The groups are shells around one centre, one inside the other: the same stretched ball of 6 dimensions in 10 sizes.
Known rows, each followed by its group:
[ 25 -14 -34   1   0  14  -6   9 -12  31 -42 -52   1 -16  23  -4  34  -1
 -18  -5 -27 -10  29   3 -18] -> Z250
[ -8 -63 -24  -7 -16   2  24  -2 -44  18 -33 -34   4 -47   9   9  49  14
  16 -24 -53 -32  18  -7  -3] -> Z765
[ 24  25  -9   7   8   7 -35  19   5  14 -35 -22  -1  27  46 -21  32   6
 -22 -19  -9  21   6  49  -5] -> Z250
[  0   7   2  -3   9 -10 -17  19 -21   4 -42  -2 -12   2  44 -17  32  27
   2 -24 -28   7   7  50  10] -> Z725
[ 16  10  -7   8   6  11 -38  17 -12  27 -42 -29  10  12  22 -14  32   5
 -21 -10 -20  13   4  24   4] -> Z8
[ -3   4 -20  -9  -3   6  -7  21 -24  37 -43 -31 -12   2  26   8  27   9
 -17   6 -29  -8  20  22   1] -> Z13
[ -4  35  -5  -5  -1  10 -35  27 -13  38 -38 -18  -5  37  29   2  25   5
 -29   5 -16  14  -1  43  12] -> Z13
[ -5 -24  -8   6  -1   5 -12  14 -28  27 -41 -29  -1  -6  21  -6  35  15
  -5 -16 -29   1  18  16   6] -> Z8
[-10 -59 -27  -4 -14  11  15   3 -47  40 -42 -49   6 -44  -5  15  41   8
   2  -4 -50 -31  26 -24  -1] -> Z765
[ 20  23 -20  -6   8   2 -18  21  -7  21 -45 -27 -13   6  42  -9  26   9
 -20  -3 -21   2  18  37  -7] -> Z250
[ 11  11 -17  -3  -1  12 -25  16 -15  32 -39 -32   4   9  20   0  32   1
 -22  -1 -25   1   5  21   1] -> Z8
[ 14 -18 -23   6  -4  18 -17  10 -17  36 -38 -48  11  -6  12  -2  37  -2
 -19  -7 -26  -2  17   1  -7] -> Z842
[ -4  25  -3  -6   3   6 -35  24 -23  34 -44 -17   0  18  20   0  26  10
 -21   4 -25   8  -2  32  17] -> Z250
[-11  42  -5  -8  -6  11 -34  30  -9  40 -32 -13  -9  52  34   8  25   3
 -32   6 -11  17  -6  54  13] -> Z396
[ 16  38  -9 -13   3   0 -29  18  -8  10 -34  -7  -1  19  38  -7  33   8
 -17 -10 -25   5 -12  51   5] -> Z396
[ -6 -46 -13   1  -9   7  -2   3 -40  25 -37 -33  13 -30   2   2  44  11
   5 -19 -45 -16   9  -5   7] -> Z790
[  3  27   1  -8  11  -4 -33  23 -23  17 -47  -6  -5   8  29 -11  27  19
 -11  -6 -29   6  -2  42  17] -> Z662
[ 14 -15 -24  -2  -6  10  -5   8 -16  22 -34 -37   3  -9  25  -2  39   3
 -10 -14 -29  -8  14  15  -9] -> Z8
[ -6  17  -5 -19   0 -14   0  20 -20  -1 -33   7 -24   8  54  -4  33  26
   4 -21 -31  -4   2  65   7] -> Z765
[-19 -31  -3  -5 -11  -3   5  10 -34  11 -29  -9  -6  -7  29   0  43  22
  11 -30 -38  -7   5  33  10] -> Z790
[  8  48  -2  -3  10   7 -48  29  -9  33 -47 -16  -3  34  31  -8  21   7
 -32   6 -14  19  -1  45  13] -> Z396
[  2   4  -5 -10  -6  -1 -15  11 -20   4 -28  -4   4   5  31  -5  43  13
  -1 -26 -34  -1 -14  43   9] -> Z396
[ 23  37  -2   3  16   1 -43  23  -2  11 -45 -13  -2  21  43 -24  27  13
 -20 -14 -14  21   2  51   4] -> Z725
[ 31  16 -10  12  16   5 -35  18   1  12 -45 -28  -1   9  43 -29  30  11
 -19 -19 -12  19  17  37  -7] -> Z396
[ 16  18  -1  13   9  11 -47  20  -6  24 -41 -24  10  25  28 -20  31   6
 -24 -14 -12  24   1  34   6] -> Z13
[ -2 -33 -17 -12   0 -10  16   8 -39   7 -44 -19 -11 -43  27  -3  39  26
  16 -21 -50 -25  21  15   1] -> Z395
[  9  -3 -14  10  -5  21 -33  15 -12  41 -35 -42  15  17  13  -3  35  -4
 -27  -5 -17  11   7  12   1] -> Z13
[ 13   3 -26  -7  -7  12 -11  13 -12  28 -33 -34   0   5  26   4  36  -1
 -19  -5 -26  -6   9  22  -8] -> Z13
[-11  28  10 -12   2  -9 -26  23 -21   7 -35  12 -10  24  41  -7  32  24
  -4 -19 -27  11 -14  65  21] -> Z250
[ 15 -34 -30  -6  -3   3  11   3 -28  17 -41 -41   0 -40  19  -1  41   9
   2 -15 -43 -24  24  -1 -12] -> Z725
[  4 -12 -19 -10  -5   4  -5  10 -29  23 -39 -27   3 -17  16   4  38   9
  -5  -8 -40 -15   6  12   2] -> Z395
[ 24  27 -13  11  12  17 -48  23  -2  40 -48 -40   7  24  24 -15  24  -1
 -37   4  -9  21  14  23  -1] -> Z662
[  4 -30 -17   0  -6  11 -11   6 -33  30 -39 -38  15 -23   2   1  41   5
  -5 -11 -40 -13   8  -5   3] -> Z790
[ 12 -14 -26  -8  -2   7  -5   9 -26  28 -43 -38   2 -23  15   2  36   5
 -10  -3 -39 -17  16   3  -4] -> Z725
[ -6  20  -9 -17  -1  -5  -9  22 -23  17 -39  -6 -17   9  39   2  29  18
  -8  -6 -31  -4   3  48   9] -> Z842
[ -3 -32  -8   9   0   9 -17  11 -33  32 -44 -36   9 -16   7  -6  36  12
  -5 -13 -34  -2  17   1   8] -> Z395
[ -8  18  -7  -2  -7  13 -30  23 -15  39 -33 -22   0  34  23   5  30   3
 -26   0 -17  12  -2  36  11] -> Z842
[ 17  17 -23  -6   5   6 -16  20 -11  28 -45 -33 -10   3  35  -4  27   6
 -22   2 -23  -2  20  28  -7] -> Z725
[ -7  10 -13 -17  -6  -2  -4  18 -24  20 -35 -11 -13   5  33   7  33  14
  -7  -6 -33  -9   3  40   7] -> Z8
[ 24   4 -23  -9  -3   2  -5   8  -7   3 -29 -21  -2  -3  42  -8  41   6
  -7 -23 -28  -6   4  38 -12] -> Z396
[-10 -45  -7  -5  -9  -2   5   3 -44  10 -35 -17   7 -34  10   0  47  20
  16 -28 -51 -19   3   8  11] -> Z765
[ -5   7   6  -2   7  -4 -28  20 -28  15 -45  -6  -2   3  26 -12  31  23
  -3 -15 -31   7  -1  37  19] -> Z395
[ -5 -22  -2  -5   2 -10  -1  11 -34   2 -40  -7  -6 -22  31 -11  39  28
  14 -29 -42  -9   8  31   9] -> Z13
[ -5   8  -7 -12   3  -3 -16  19 -32  24 -47 -15  -7  -7  21   0  29  18
  -7  -1 -38  -7   5  27  14] -> Z725
[ -2  -3 -10 -16  -4  -3  -7  11 -33  13 -37 -10   1 -15  19   3  39  15
   1 -13 -45 -15  -6  26  11] -> Z790
[-13 -22   1  12  -7  12 -23  15 -23  31 -32 -25   7  16  19  -5  38  11
  -9 -21 -21  13   7  24  11] -> Z790
[  3  38  -9 -15   2   2 -28  24 -16  25 -40 -11  -7  22  32   2  27   9
 -22   3 -25   3  -5  45  10] -> Z250
[-13   6  -5   2   3   7 -23  28 -25  44 -49 -28 -12  16  25   0  21  15
 -20   5 -20   8  22  27  12] -> Z765
[ -3  22  13   4   8   0 -44  23 -18  16 -39  -1   4  27  30 -16  31  18
 -12 -18 -20  22 -12  50  22] -> Z662
[  6 -12 -12  10   2  10 -19  17 -15  30 -41 -35  -1   4  27 -10  32  10
 -14 -13 -20   8  22  21  -2] -> Z395
[ 26   3 -18   4   8   5 -21  13  -8  15 -42 -32   1  -4  34 -17  34   8
 -14 -16 -23   4  16  26  -8] -> Z8
[ -6   2   7   2   3  -5 -21  18 -19   7 -35  -2  -6  14  40 -15  35  24
   0 -29 -24  13   1  51  13] -> Z662
[ 22  -4   4  12  17  -5 -31  12 -13  -5 -44 -12   6  -8  38 -35  37  23
   2 -37 -25  15   6  38   5] -> Z765
[ -8  11   3  -5   6  -2 -29  22 -31  24 -47 -10  -2   3  20  -5  29  20
  -8  -5 -33   3   0  31  21] -> Z662
[  8  12  -4   9   8  11 -39  22 -14  34 -46 -29   3  17  24 -13  27   8
 -23  -5 -16  17  11  26   7] -> Z842
[  0  12 -11   4   4  12 -30  25 -16  43 -46 -34  -4  19  23  -3  24   6
 -27   5 -17  11  18  24   5] -> Z395
[ 13 -17 -17   9   4  13 -21  13 -21  34 -46 -44   8 -13  13  -8  33   5
 -15  -7 -28  -1  21   1  -2] -> Z842
[-14  -3 -15 -16 -11   3  -2  17 -32  31 -35 -19  -8   1  21  14  34  11
  -9  -1 -36 -13   5  26   9] -> Z842
[ -8   9  -6 -16 -10  -3  -8  15 -21   9 -26   0  -7  14  37   3  40  15
  -2 -20 -32  -3 -11  51  10] -> Z662
[ 19  12 -15 -16   4 -12  -1  11 -12 -12 -34  -2 -14 -10  53 -14  39  20
   5 -29 -34  -8   2  54  -5] -> Z790

New rows, each followed by its group:
[  4   7 -24 -24   2 -10  10  17 -29  13 -46 -16 -23 -24  38   4  29  20
   0  -2 -43 -24  19  32  -2] -> Z765
[ 25  53 -10   3  11  11 -48  28  10  27 -40 -23  -5  46  47 -16  23   1
 -39  -1  -1  27   5  55  -3] -> Z790
[-11   1   0  -9   3  -7 -13  20 -32  16 -44  -6 -10  -4  29  -4  31  24
   1 -12 -36  -3   6  36  16] -> Z8
[  9 -15  -7  -3   2  -4  -8   8 -24   1 -36 -13   2 -16  30 -13  42  19
   6 -30 -37  -5   3  30   3] -> Z842
[ -9 -20  -8 -14  -2 -12   9  11 -36   3 -38  -5 -13 -23  34  -3  39  27
  15 -25 -45 -16   9  34   8] -> Z13
[ 15  14 -14  17  -4  28 -45  19   4  46 -31 -45  14  44  22  -6  32 -11
 -41  -4  -1  27   6  24  -4] -> Z790
[  2 -20  -9 -14   1 -15   9   7 -33  -9 -37  -3  -9 -33  35  -9  43  28
  19 -32 -49 -19   5  34   4] -> Z250
[ 13   7 -23  -9   1   4 -10  15 -18  24 -42 -30  -6  -6  29  -1  32   7
 -15  -2 -30  -8  14  23  -4] -> Z8
[-11  44  11 -15   1  -7 -33  26 -16   8 -31  17 -10  39  44  -5  31  20
 -10 -16 -23  15 -23  75  24] -> Z765
[-19 -42 -13   6 -12  16  -7  12 -38  49 -39 -43   7  -9   0  10  36   7
  -9  -4 -33  -7  20  -6   8] -> Z662
[-16  26  -1  -5 -11  13 -34  25 -15  40 -28 -13   0  48  25   9  30   3
 -27  -1 -15  16 -11  46  17] -> Z396
[ -4 -32 -14   4  -6  14 -15  10 -36  41 -43 -42  13 -18  -2   4  37   6
 -10  -4 -38  -9  14  -9   7] -> Z396
[ 28 -13 -12  15  16   5 -27  11 -14  14 -50 -37   8 -19  26 -28  34  13
  -8 -22 -25   7  23  12  -5] -> Z396
[ -5  20  -7  -7   3   4 -25  25 -23  34 -45 -19  -8  14  26   1  25  12
 -19   4 -25   4   7  33  12] -> Z842
[ -2   3 -12 -11  -8   3  -9  14 -20  18 -30 -14  -4   9  31   3  38  10
  -7 -15 -30  -4  -1  38   4] -> Z8
[-20 -18   4   1  -8   1 -12  16 -30  19 -31  -8  -3  10  27  -2  38  20
   2 -25 -30   5   1  37  16] -> Z396
[ 17   5 -16   8   0  15 -28  15  -4  29 -35 -36   6  18  28 -10  34   0
 -24 -12 -14  13  10  26  -6] -> Z8
[ 11  49 -13 -12   2   7 -34  26  -5  29 -38 -17  -7  34  37   0  25   2
 -31   6 -16  10  -4  49   4] -> Z662
[-18  34   4 -10  -7   3 -28  28 -13  26 -28   2 -13  49  42   4  29  13
 -19  -8 -15  17 -10  66  17] -> Z765
[ -9 -13   4   3   6  -6 -15  18 -30  13 -44 -10  -8  -6  31 -14  33  28
   5 -23 -32   4  12  34  14] -> Z250
[  5 -40  -5   6   4  -6  -1   6 -30   0 -40 -19   1 -31  28 -19  43  26
  15 -38 -39  -6  17  19   2] -> Z396
[-18 -18  -7 -14  -6  -5   2  14 -43  20 -41 -12  -8 -19  18   7  36  22
   7 -10 -47 -17   6  21  15] -> Z13
[ -2 -13 -11  -4  -9   5  -8  11 -23  19 -30 -21   2   1  24   0  41  10
  -4 -19 -31  -4   2  27   3] -> Z8
[ -5 -37 -22 -16  -3 -12  27   7 -40   6 -42 -20 -19 -46  32   2  39  26
  18 -19 -51 -31  26  17  -3] -> Z396
[  0 -43 -24   1 -16  15   3   3 -28  31 -30 -43  11 -17   8   7  45   1
  -5 -16 -37 -15  13  -4  -5] -> Z396
[ 13  26  -8  -9  11  -7 -19  22 -12   7 -44  -8 -16   5  48 -15  28  20
  -9 -13 -25   4   9  52   2] -> Z725
[-19 -23   2   8  -8  11 -22  16 -32  37 -36 -24   9  10   9   1  37  12
  -9 -13 -28   7   4  16  17] -> Z662
[ 11 -22  -9   6   2   5 -16   8 -22  14 -38 -27   9 -13  21 -14  40  12
  -2 -25 -32   0   9  16   1] -> Z8
[  8  -7  -5  -1  11  -7 -14  14 -26   6 -48 -14  -5 -19  32 -18  33  24
   4 -21 -36  -3  13  29   6] -> Z13
[ 24  34 -16  -6   2   5 -26  17   4  10 -30 -16  -4  26  48 -12  34   3
 -22 -16 -15  11  -2  54  -7] -> Z662
[-17  27  -9 -10  -5   7 -20  30 -18  42 -38 -17 -17  35  34  11  23   9
 -25   9 -18   7   9  45  11] -> Z790
[ -8 -15  -9 -19  -5 -15  15   9 -32  -7 -32   2 -16 -21  42  -2  42  28
  18 -30 -46 -19   3  45   6] -> Z396
[ -6  17 -10 -23  -4  -7  -5  17 -28  11 -36  -1 -12   0  33   6  34  18
  -2  -8 -40 -12  -6  45  11] -> Z250
[-18 -10   8  -4  -4  -6 -13  15 -31   8 -32   2  -4   6  31  -6  39  25
   7 -28 -34   4  -6  45  19] -> Z662
[-16  40   5 -11   4  -4 -28  33 -18  26 -41   2 -21  38  44  -1  22  21
 -17  -1 -18  15   0  64  19] -> Z765
[ -8   1  11  14   8   8 -45  23 -25  34 -47 -20   8  17  15 -14  28  16
 -16 -11 -20  22   5  25  21] -> Z765
[  7 -30  -5  16   9   7 -24  12 -29  27 -51 -37  10 -21  11 -18  34  16
  -5 -17 -31   4  23   1   6] -> Z790
[ 26  19 -15   8   8  14 -38  18  -2  28 -42 -36   7  16  29 -16  30   0
 -28  -7 -14  15  10  26  -5] -> Z842
[  6 -13  -2   0   3  -5 -12   9 -22  -1 -35  -8   1 -10  34 -17  42  21
   8 -34 -34   1   1  36   6] -> Z395
[  8  20  -1  -3   3  -1 -28  17 -10   6 -33  -5  -1  20  40 -14  36  14
  -9 -23 -22  12  -7  53   8] -> Z842
[ -9  24 -17 -27  -4  -8   3  23 -24  18 -38  -6 -27   6  44  11  28  18
  -7   1 -34 -14   8  51   5] -> Z765
[  5  24   1   3   8   3 -36  23 -10  19 -40 -12  -4  25  38 -15  29  14
 -17 -14 -16  19   2  48  10] -> Z8
[ -1 -48 -18   1  -6   4   7   4 -36  22 -40 -37   4 -35  13  -1  42  14
   6 -20 -43 -17  22  -2  -2] -> Z13
[-10 -27 -18  -6  -7   2   6  13 -34  29 -41 -30  -9 -18  21   6  34  15
  -1  -8 -38 -15  23  13   2] -> Z8
[ 22  39 -11   4  11  14 -51  25  -4  37 -48 -32   6  27  25 -12  23  -1
 -37   7 -12  19   5  30   4] -> Z790
[  8  -3 -28   1  -3  18 -14  19 -16  50 -45 -52  -3   3  18   6  27  -2
 -29  11 -21  -3  29   5  -8] -> Z662
[-12  16 -11 -12  -5   7 -19  24 -26  41 -41 -21  -8  16  20  12  27   8
 -21   9 -28  -2   5  29  12] -> Z395
[ -5  26  15  -3  10 -10 -35  24 -19   3 -39  12  -7  22  42 -19  31  27
  -2 -25 -24  18 -12  64  22] -> Z396
[ -2 -27 -26 -10 -10   5  11   9 -31  26 -37 -34  -6 -22  20   9  38   9
  -2  -9 -40 -22  20   9  -5] -> Z842
[ 21 -26 -37  -3   0   9   7   8 -21  30 -46 -54  -4 -34  21  -1  34   4
 -10  -3 -35 -21  36  -5 -18] -> Z790
[ 20  -7 -15   0   1   6 -18   8 -16  12 -37 -27   9 -10  24 -12  40   7
  -7 -20 -31  -2   4  20  -3] -> Z13
[  1  -9  -5 -11   7 -12  -5  12 -36   3 -46  -7  -6 -29  27 -10  36  27
  11 -19 -46 -14   6  28  11] -> Z250
[  3   5 -10  20  -1  29 -47  24  -8  61 -41 -51  13  37  10  -2  26  -7
 -42   7  -5  25  16  10   4] -> Z765
[-11 -15  -4  -7   0  -7  -1  16 -34  13 -41 -10 -12 -13  31  -4  35  25
   7 -19 -38  -8  12  32  11] -> Z8
[ 11  -3 -18  -8  -3   0  -3  11 -15   8 -33 -19  -6  -5  38  -6  39  12
  -3 -21 -31  -7   8  36  -5] -> Z842
[ 10  12 -26  -8  -3  12 -15  18 -15  38 -41 -38  -4   5  23   6  29   0
 -25   8 -25  -6  15  18  -5] -> Z395
[ -7  -6  -3  -2  -4   0 -11  16 -21  13 -31 -10  -6  10  36  -6  37  18
  -2 -24 -27   5   3  42   8] -> Z395
[-26   2   6  -9  -8  -4 -12  21 -31  19 -32   2 -11  19  32   4  34  22
  -1 -17 -30   4  -5  50  21] -> Z662
[ 16 -21  -8  14  -1  14 -29   6 -15  19 -33 -33  22  -1  15 -16  44   4
 -10 -27 -25   9   1  12   1] -> Z790
